The rows of a group lie close to one hidden flat surface of 6 dimensions, which may be shifted away from zero. Surfaces can cross.
(in the rows, 128 means zero)
Some rows, each with its group after it:
[ 96 118 121 138 138  97 128 128 121  85 127 162 158 144]
X
[149 108 131 115 150 117 115 147 128 125 158 130 131 158]
T
[145 131 131 152 147 164 131 116 155  92  91 107 148 159]
S
[158 101 136 125 112 155 129 107 111 101 106 124 143 147]
T
[113 127 121 122 153 149 117 150 134 130 140 145 153 122]
X
[145 131 151 103 121 222 148  84 147  92 127  82 135 198]
T
[125 120 131 174 119 122 126 170 147 132 129 181 129  93]
R
[126 155 123  96 121 138 104 125 122 157 146 107 134 118]
X
[133  77 131 106 158 167 128 108  55  91 182 153  86  76]
E
[101 128 148  84 117 167  82 134  91  88 214 181  73  82]
V
[132  69 132 100 172 156 145 136  87 122 189 155  89 111]
E
[119 114 120  80 136 153 112 102  76 117 124 125 116  89]
R
[152  86 109  81 156 100 110 116 103 110  62 104 166 156]
V
[123 115 136 130 149  85 125 151 159  97 145 145 121 189]
S
[105 124 120 126 130 141 149  89  97 116 109 128  90  72]
R
[114 114 123  84 135 130 152  93 120 113 104 101 135 176]
E
[136  82 117  78 151 111 148 123  99 139 127 116 134 157]
E
[126 143 123 140 131  68 135 114 131 114 136 104 155 180]
S
[ 82 139 141 165 145 147 137 133 151  75 175 173 117 137]
X
[124 125 139 153 167  87 136 136 182  65 143 126 131 237]
S
[117 132 104  38 165 155  96  91 100 117  98  80 148 136]
R
[109 144 129 112  98  95 138 115 119 136 155 121 138 150]
V
[124 162 128 153 121 144 139  59 134  85  62  79 110 129]
R
[143 199 129 157 117 140  85 117 138 132 152  87 148 117]
E
[ 85 140 122  86 132 179 139 109 120 133 143 127 142 125]
T
[147 132 143 212 102 122 148  98 126  74 110 140  98 105]
T
[138 177 120 148 107 153 110  84 117 130  82  82 136  84]
X
[167  46 111  79 194  83 155 156  82 178 176 115 119 151]
E
[117 162 125 171 120 115 179 123 173 159 129  94 161 186]
V
[117 128 132 118 110 129 117 131 109 127 155 150 125 112]
V
[146 105 120 117 117 136 108 135  99 131  90 141 147  88]
S
[ 95 109 122  51 141 184 107 144  93 140 168 157 154 104]
T
[124 123 134 146 115  86 126 137 129 108 139 152 112 131]
S
[103 132 133 124 161 174 124  99 140  49 110 124 151 172]
V
[174 129 119 132 171 129  77 156  71 161 233 120 127  67]
E
[155  96 128 132 121 183 100 132 101 108  72 159 149  67]
S
[147 104 135 119 117 128 146 151 137 164 126 134 118 136]
X
[101 142 157 133 117 154 137 141 156 117 209 156  74 141]
X
[138 113 131 134 107 129 122 132 124 128  92 148 112  93]
S
[164 130 130 106 123 100 109 122 135 125 126  86 160 194]
R
[115 109 125  78 142 129 133 129  93 149 180 132 107 118]
R
[108 167 145 139 169 202 134  71 112  74 226  95  62 120]
E
[135 118 133 115 123 154 137 114 121 118 126 120 146 152]
T
[143 139 141 158 203 198 144 146 196 129 153 101  88 157]
V
[111 151 126 114 146 152 113 137 139 138 158 124 142 127]
X
[111 141 120 112 130 103 145 113 142 126 122  97 166 196]
V
[129 114 121  64 142 160  97  85  94  95  76 103 109 108]
T
[100 160 124 141 158 134 138 149 189 142 121 119 133 156]
R

New rows, each followed by its group:
[100 152 125  87  93  71 140 122 125 163 178 111 148 178]
V
[142 107 135 135 124 134 127 134 116 116 144 144 139 131]
T
[ 84 153 128 108 125  84 121 117 123  97 174 134 137 167]
X
[141 137 132  99 146 105 132 128 149 161 153  84  91 166]
V
[105 151 123 153 142 107 150 110 157 103 113 113 146 173]
X
[153 154 151 206 114 163 152 114 157 133 136 119  52  84]
V
[152 126 137 136 141 127 125 112 136  98 122 105 106 153]
T
[ 99 126 139 137 148  90 176 143 185 125 164 128 122 228]
X
[130 100 133 135 107 138 160  99 120  99  73 133 113 130]
E
[145 143 134 201  84 128 161 160 138 201 155 148 117  72]
V
[189  81 128 178  95  96 119 182 119 166  82 170 143  74]
E
[102 127 124  95 125 171 138 112 115 128 134 127 153 133]
T
[139 100 125 142 112 116 127 134 100 121 126 153 153 112]
T
[145  80 127 112 153 134 138 129  87 126 155 138 106 113]
E
[157  84 139 116  99  84 148 136  73 151 207 145 102 127]
R
[128 107 119  73 154 134 123 112  91 125 152 114 133 139]
E
[121 121 124 122 140 108 134 137 127 135 147 130 140 141]
T
[161  87 137  84 144 167  89 135  97  96 136 144 120 117]
T
[189 101 131 212 110  96 159 131 125 140  82 127 107  98]
E
[167  92 123 137 164 115 134 129  85 140 169 118 103 103]
E
[110 155 120  81  70  83  66  86  48 101 136 133 143  73]
X
[ 79 159 118 116 169 153 142 116 158 136 110 111 113 123]
R
[101 118 126  79 113  68 117 137 107 125 169 149 140 162]
X
[102 131 130 138 149 129 137 140 152 117 151 143 137 154]
X
[188 108 129 168 138 123 138  95 128 113  40  86  79 107]
V
[ 93 138 111 111 134 117 132 106 108 130 109 122 133 101]
T
[104 130 134 125 130 153 160  87  97 119 162 124  67  92]
R
[158 111 130 168 112 127 143  74  86  89  84 112 104  87]
E
[144 148 141 172  96 126 147 110 133 132 130 120  79  97]
V
[152  98 117  64 138 115 127 116 112 137  96  88 171 186]
T
[171  74 129 155  84 112 133 131  79 111  94 158 177 115]
T
[116 144 142  91 140 133 115 105 137  99 169 106  76 156]
V
[113  94 120 125 136 132 105 192 111 150 132 208 143  57]
R
[125 112 123 133 127 105 128 147 107 136 148 156 148 115]
T
[112 154 137 162 100  85 143 120 145 124 146 130  91 133]
S
[147  52 129 128 121 132 162 112  78  99  87 161  99  99]
E
[100 162 132  95  88  82 136 134 131 176 209 117 121 158]
V
[ 80 150 111 128 125 106 159 109 125 148 122 118 147 126]
T
[133 123 133 157 123 140 123 108 109  88 116 142 100  93]
T
[133 132 131 126 134 125 147 115 139 124 130 103 139 175]
T
[138 162 121 153 137 188 119  90 105 113 129  88 188 116]
S
[149  83 124  39 186 133  83 151 107 124 135 122 117 142]
V
[138 130 131  89 202 151 126 133 174 128 148  81 101 195]
V
[167  73 122  26 180 110  84 171 114 150 161 112 158 192]
T
[145 105 126  72 132 132  96 123  88 121 141 123 141 127]
R
[142 111 127 112 111 147 139 102 107 113  98 116 158 144]
T
[148 133 129 119 121 111 123 109 127 118 111  96 139 162]
R
[ 97 162 124  48 137 152  91 138 142 142 164 107 172 175]
E
[ 82 125 137  78 102 170 157  83 146  79  70 129 128 180]
E
[118 114 103  68 175  60 112 150 115 162 138 117 140 145]
T
[ 90 149 125 148 154 107 140 156 147 143 199 149 119 129]
T
[150 107 126 117 107  80 154  99  90 139 139 101 115 146]
R
[214  82 164 193 104 145 132 142 134  82 156 142 138 180]
T
[133 109 147 134 113 182 149 156 133 132 197 155 171 167]
T
[103 138 117 127 160  91 111 127 117 120 133 137  90  86]
T
[135 129 115 119 161 169 114 154 137 162 113 123 162 106]
X
[154 134 132 127 117 115 119 110 128 112 116  98 139 160]
R
[182  81 146 194  73 126 161 148 113 120 145 161 193 166]
T
[100 151 144  97 150 219  83 129 106  93 230 157 103  85]
E
[121 111 131 140 120  86 179 142 119 171 192 137  91 133]
R
[105 146 123 150 145  94 150 139 148 145 170 124 134 156]
T
[111 115 120 124 127 168 108 101  78  91  73 163 112  27]
R
[104 144 127 125 148 147 131 130 145 129 139 126 117 129]
R
